All rows are made from the same 14 directions, up to rounding. Whole rows:
-4.43 +1.09 -2.88 -1.10 -0.70 -0.88 -0.79 -0.90 +3.41 +0.78 +1.71 +1.70 -2.65 +0.04 -2.18 -0.31 +1.69 +0.30 -1.56 +1.14 +0.63 -0.28 -0.99 -0.66 -0.28 -1.32 -1.27 -1.24
-3.54 +0.76 +1.83 -1.72 -0.61 +1.08 +1.51 -1.73 -0.55 +2.37 +1.65 +1.26 -3.79 -1.95 +0.08 +2.15 +1.85 -2.18 +2.15 -3.22 -4.08 +2.29 -3.73 +2.92 -0.24 -0.16 +0.83 -2.88
+2.04 -0.71 -1.24 -0.52 +0.51 +1.08 -2.51 -1.67 -1.79 +1.53 -1.05 +2.27 +0.91 +1.09 -1.97 +0.58 -0.33 +0.29 +0.52 -0.42 -1.02 -2.64 +3.52 +4.06 -0.35 +1.68 +0.29 -1.01
-0.01 +1.90 +0.37 +1.11 -2.76 +5.36 +4.13 +1.38 -1.98 -1.48 -4.94 +0.86 +0.63 -3.21 +1.42 -1.02 -1.03 +0.70 +1.52 +0.42 +0.23 +1.15 +1.58 +0.40 +1.44 -1.88 +0.02 -2.31
-1.14 -0.35 -1.09 -0.05 +0.89 -1.55 -2.63 -3.55 +2.87 +2.63 +3.04 -4.19 +0.68 +1.45 +0.22 -0.56 -0.74 -1.40 +0.22 -0.28 +0.31 -4.56 -0.59 +1.14 -0.02 +1.23 -1.21 +3.79
-3.83 -0.60 +1.79 -0.24 +0.68 -0.98 +0.11 -1.26 -0.87 -1.60 +1.54 -1.44 +2.29 +1.63 -1.15 -0.15 -3.24 -4.83 +2.07 -2.46 -2.90 -1.23 -2.01 +0.90 -0.41 +0.76 +0.38 +0.89
+1.99 -2.05 -1.88 -1.02 +1.39 +2.11 +0.13 +1.88 -1.81 -1.42 +1.21 +0.45 -2.39 -2.62 -0.88 +0.80 +3.74 +2.90 -2.28 +2.19 +1.35 -1.30 +0.65 +0.30 +1.77 +1.14 -0.49 -2.39
+2.31 +0.43 +1.30 +1.90 -1.46 +1.51 +0.33 +3.01 +0.26 -0.91 -0.74 -2.20 +1.82 +0.19 +1.41 -0.09 +2.76 +4.24 -0.92 +1.50 +4.47 -2.84 +2.34 -4.24 +1.40 -0.68 -1.75 +3.59
+2.13 -1.54 -3.47 +0.79 -1.40 -1.31 +1.13 +1.50 -2.92 -2.91 -1.01 +3.85 +0.99 -1.65 -1.11 +1.01 +0.88 +2.76 -1.09 +1.32 -0.75 +2.11 +1.28 +1.82 +0.57 +0.54 -0.48 -1.99
+2.55 -0.25 -1.03 +0.63 +2.10 +0.27 -1.34 -0.47 -0.48 -1.53 -0.48 -1.20 -1.32 +0.27 +0.90 -1.70 -1.09 -0.49 -3.02 +0.64 +2.62 -6.71 +0.91 +1.68 +1.48 +1.50 -0.56 -2.56
+1.30 +0.40 +2.01 -0.91 +2.01 -1.75 -0.77 +0.98 +0.80 +1.71 +2.56 -2.16 -2.23 -0.64 +1.89 +1.07 +1.26 -0.24 +0.41 +0.28 +0.37 +3.52 -4.25 -0.90 -0.01 -0.41 +0.85 +2.42
+1.03 -0.84 -0.52 -0.40 +1.29 +2.87 +0.51 +1.14 +0.45 -0.67 -0.66 -0.49 +0.24 -0.01 -0.27 +1.45 -1.45 -0.98 -0.45 +1.10 +0.49 +0.12 +0.60 -0.46 -0.07 +1.26 +1.45 -0.03
+1.39 +0.19 +2.61 +0.84 -0.21 -1.41 +0.69 +0.59 -0.47 -1.38 +0.72 +1.31 -0.02 +1.38 -1.43 +2.05 +0.36 +1.63 +0.56 -0.20 +0.63 +4.14 -3.15 -1.17 +0.05 -1.23 +2.67 -0.34
-1.91 +1.63 -5.08 -1.38 +0.20 -4.53 -1.83 +0.99 -0.40 -0.30 -2.43 +4.40 +1.39 -0.25 -0.32 -3.38 -3.89 -2.36 -0.32 +2.16 -1.89 +4.92 +1.59 +1.88 -2.36 -1.39 -2.14 +0.55
+0.91 +4.10 +0.49 +1.05 -1.58 -1.54 -2.28 +1.75 +1.25 +2.54 -1.47 +5.26 -3.10 +1.30 +1.61 +3.28 +1.17 -1.14 +0.26 -2.69 +0.12 -1.61 -1.28 +3.62 +0.13 -0.40 -0.42 -0.82
-2.93 -1.76 -2.44 -1.85 +0.83 -0.52 +0.27 -2.15 +0.30 -0.76 +3.31 +0.30 -2.99 -1.86 -3.20 -0.90 +2.66 +1.38 -1.46 +1.54 -0.68 +0.87 -2.08 +0.48 +0.77 -0.54 -0.11 -3.55

The start of a row, then its end:
-0.19 +0.91 +0.36 +0.25 -1.67 -0.04 -0.17 -0.86 +1.11 +1.22 -0.67 +1.35 +0.58 +0.82 -1.90 -0.35 +1.24 +3.00 +0.89 +0.96 +0.92 +3.06 +0.79 -1.51 -0.49 => -2.23 +0.66 +0.52
-1.27 +2.02 +6.59 +0.67 -1.99 +2.37 +2.84 +4.34 -4.64 -1.24 -1.76 -2.29 +2.40 -2.26 +3.15 -1.42 +1.86 +0.12 +4.16 -2.09 -0.42 +1.69 -0.57 -2.85 +1.44 => -2.56 -1.92 +3.41
+2.74 +0.00 -1.53 +0.29 +0.99 -0.27 -1.01 +1.73 +1.73 +0.37 -0.57 +0.71 -0.98 +0.50 +1.17 +1.24 -0.13 +0.33 -1.97 +1.25 +1.71 -0.27 +0.74 -0.64 -0.27 => +1.00 +0.37 +0.35
+2.89 -1.50 -1.70 -1.29 +3.46 -1.20 -2.19 +1.47 +1.60 +1.54 +1.55 -1.81 -2.35 -0.67 +2.43 -0.15 +0.80 -0.91 -2.51 +1.44 +0.87 -0.98 +0.30 -0.66 -0.28 => +2.11 -0.46 +0.83
+0.12 -0.21 -1.03 +0.54 +0.92 -3.37 -1.67 +0.13 +1.44 -0.50 +2.06 -1.25 +0.56 +0.88 +0.24 -0.13 -0.80 -1.09 -0.31 +0.58 +0.46 -0.34 -2.13 -0.05 +0.42 => +0.10 -0.46 +2.45
+1.90 -0.80 -2.23 +0.49 +0.73 -0.89 -2.59 +3.70 +1.19 -0.48 +0.77 +0.77 +0.55 -0.65 -0.30 +0.47 +1.82 +0.00 +0.40 +1.99 +0.67 -0.13 +0.58 -0.47 +2.07 => -0.17 -0.82 +2.40
-2.84 -0.74 +1.30 -1.25 -0.26 -1.41 -0.99 -2.20 -1.94 +0.89 +2.38 -1.87 +2.68 +1.05 -2.04 -1.23 +0.85 +1.13 +1.70 -0.49 -1.11 +0.20 +0.60 -0.37 -1.26 => -0.22 -1.60 +3.48
-3.40 +1.30 -1.60 +0.28 -3.16 +1.83 +2.14 -1.23 +0.36 -0.41 -0.52 +1.59 +1.13 +0.06 -2.01 +2.04 -0.34 +1.63 +0.44 +0.26 +0.08 +0.87 -0.01 +0.54 -0.78 => -0.64 -0.52 +0.64
-0.99 +0.05 +1.82 +0.46 +2.83 +0.46 +0.08 +3.59 -0.74 -5.28 +0.46 -0.44 +1.36 +1.94 -0.98 +1.54 -4.63 -5.43 -0.04 -0.07 +0.60 -1.17 -3.73 -0.54 +1.08 => +0.84 +2.00 +0.26
-2.46 -2.00 +0.13 +1.27 -1.83 -1.36 +1.71 -0.52 +2.43 -1.44 +2.62 -0.67 -0.23 +1.02 -0.65 +1.56 +2.58 +0.90 -1.50 -1.69 -0.25 -2.35 -0.58 -3.36 +0.18 => +0.82 -0.33 -1.01
-1.00 -5.26 -2.41 -0.18 -0.72 -0.83 +3.00 -2.14 -2.40 -2.05 +1.61 -2.80 +2.46 -2.54 +0.33 -1.99 +0.97 +0.95 -0.76 -0.43 -3.41 -0.81 +2.76 -0.94 -0.27 => +2.47 -1.74 -1.21
+0.27 -3.56 -2.46 -1.25 +1.74 +0.06 +0.05 +3.31 +0.23 -2.26 +0.62 +0.22 +1.54 +0.72 -0.87 +0.43 +0.60 +0.75 -3.28 +2.22 +0.64 +0.25 +3.98 -4.62 -1.79 => +2.54 -0.77 +0.75
+0.74 +1.60 -0.33 -1.25 -0.46 +1.74 -1.51 -1.95 +2.28 +6.37 +1.35 -2.70 -1.90 -1.57 +1.80 +1.08 +3.05 +2.53 +1.44 +0.88 +0.90 +0.79 -0.15 +1.07 -0.34 => -0.41 -1.13 +4.46
+0.39 +3.22 -1.01 -2.05 +3.21 +0.51 -0.63 -1.21 -3.38 -1.59 -1.95 +0.05 -1.27 +0.57 -0.08 -2.31 -5.18 -0.14 -3.52 +2.91 +3.92 -1.05 -1.04 +3.21 -1.86 => +0.08 -0.59 -1.10
+2.06 +1.92 +0.85 +1.85 -0.66 +1.98 +2.66 -1.98 -0.13 +0.41 -1.39 -3.24 -1.81 -3.67 +4.00 -0.50 -2.25 -1.87 +2.11 -0.78 -0.37 -0.11 -4.62 +4.07 +3.01 => -1.08 +1.29 -1.28
-1.53 -0.74 -2.24 +0.40 -0.26 +5.19 +2.38 +0.57 +1.20 -2.20 -0.79 -2.06 +1.57 -2.02 -1.05 +0.85 -2.56 -1.99 +1.30 +2.07 -0.04 -0.26 -0.52 +0.19 +1.96 => +0.14 +1.10 +0.48
+0.30 -0.64 +0.20 +1.28 -0.88 +0.76 -0.30 -0.12 -0.50 -1.04 +0.26 +0.40 +0.93 +0.15 -1.16 +0.88 +0.63 -0.27 +1.22 -1.01 -0.57 -2.80 +0.10 +1.53 +1.91 => +0.28 +0.28 -0.62
-1.89 -2.36 -1.69 -3.65 +1.51 +3.83 -0.31 -2.09 -1.10 +2.16 +1.88 +1.09 -1.59 -0.65 -3.65 +2.33 +1.93 +0.98 -0.42 +0.68 -2.00 +0.73 +1.98 +1.75 -1.82 => +2.35 +0.77 -1.74
-1.05 -1.00 +0.12 -1.01 +0.18 +1.11 +1.66 +1.25 -3.88 -1.14 +1.08 -0.51 +1.83 -2.36 +0.24 +2.51 -1.11 -2.13 +2.96 -0.70 -3.60 +3.32 -2.36 +2.94 +0.16 => +1.31 -0.02 +2.45
-0.77 -1.67 +0.87 +0.05 +0.60 +3.45 -0.44 +2.11 +1.94 -0.72 +0.17 -2.19 +2.05 -0.32 -2.03 -1.25 +0.94 -0.78 +2.38 +1.71 +0.24 +0.36 +1.55 -3.83 +2.10 => -1.35 +1.05 +1.64
-1.42 -0.18 -1.27 +1.97 -3.65 +0.14 +1.60 +0.42 +1.06 -1.87 +0.93 +2.15 +1.34 +0.44 -2.61 +3.39 +2.16 +3.03 +0.43 +0.10 +0.52 +0.49 -0.86 -0.75 +1.11 => -0.74 +0.13 +0.60
+0.23 +0.36 +0.85 +0.33 +0.50 +0.70 +0.93 +3.06 -0.65 -2.13 -2.10 +0.86 -0.23 +0.03 +1.62 -0.89 -0.88 -1.54 -1.43 -0.38 +0.71 -1.33 +1.31 -1.91 -0.02 => +0.26 -0.43 -1.76
-2.52 -0.67 -2.82 -1.66 -0.13 +0.25 -0.61 -3.96 +3.94 +3.88 +0.60 +0.95 -1.25 +1.86 -1.02 +1.51 -1.05 -1.18 -1.44 -0.83 -1.79 -0.43 +2.23 +0.53 -3.50 => +2.14 +0.48 -0.91
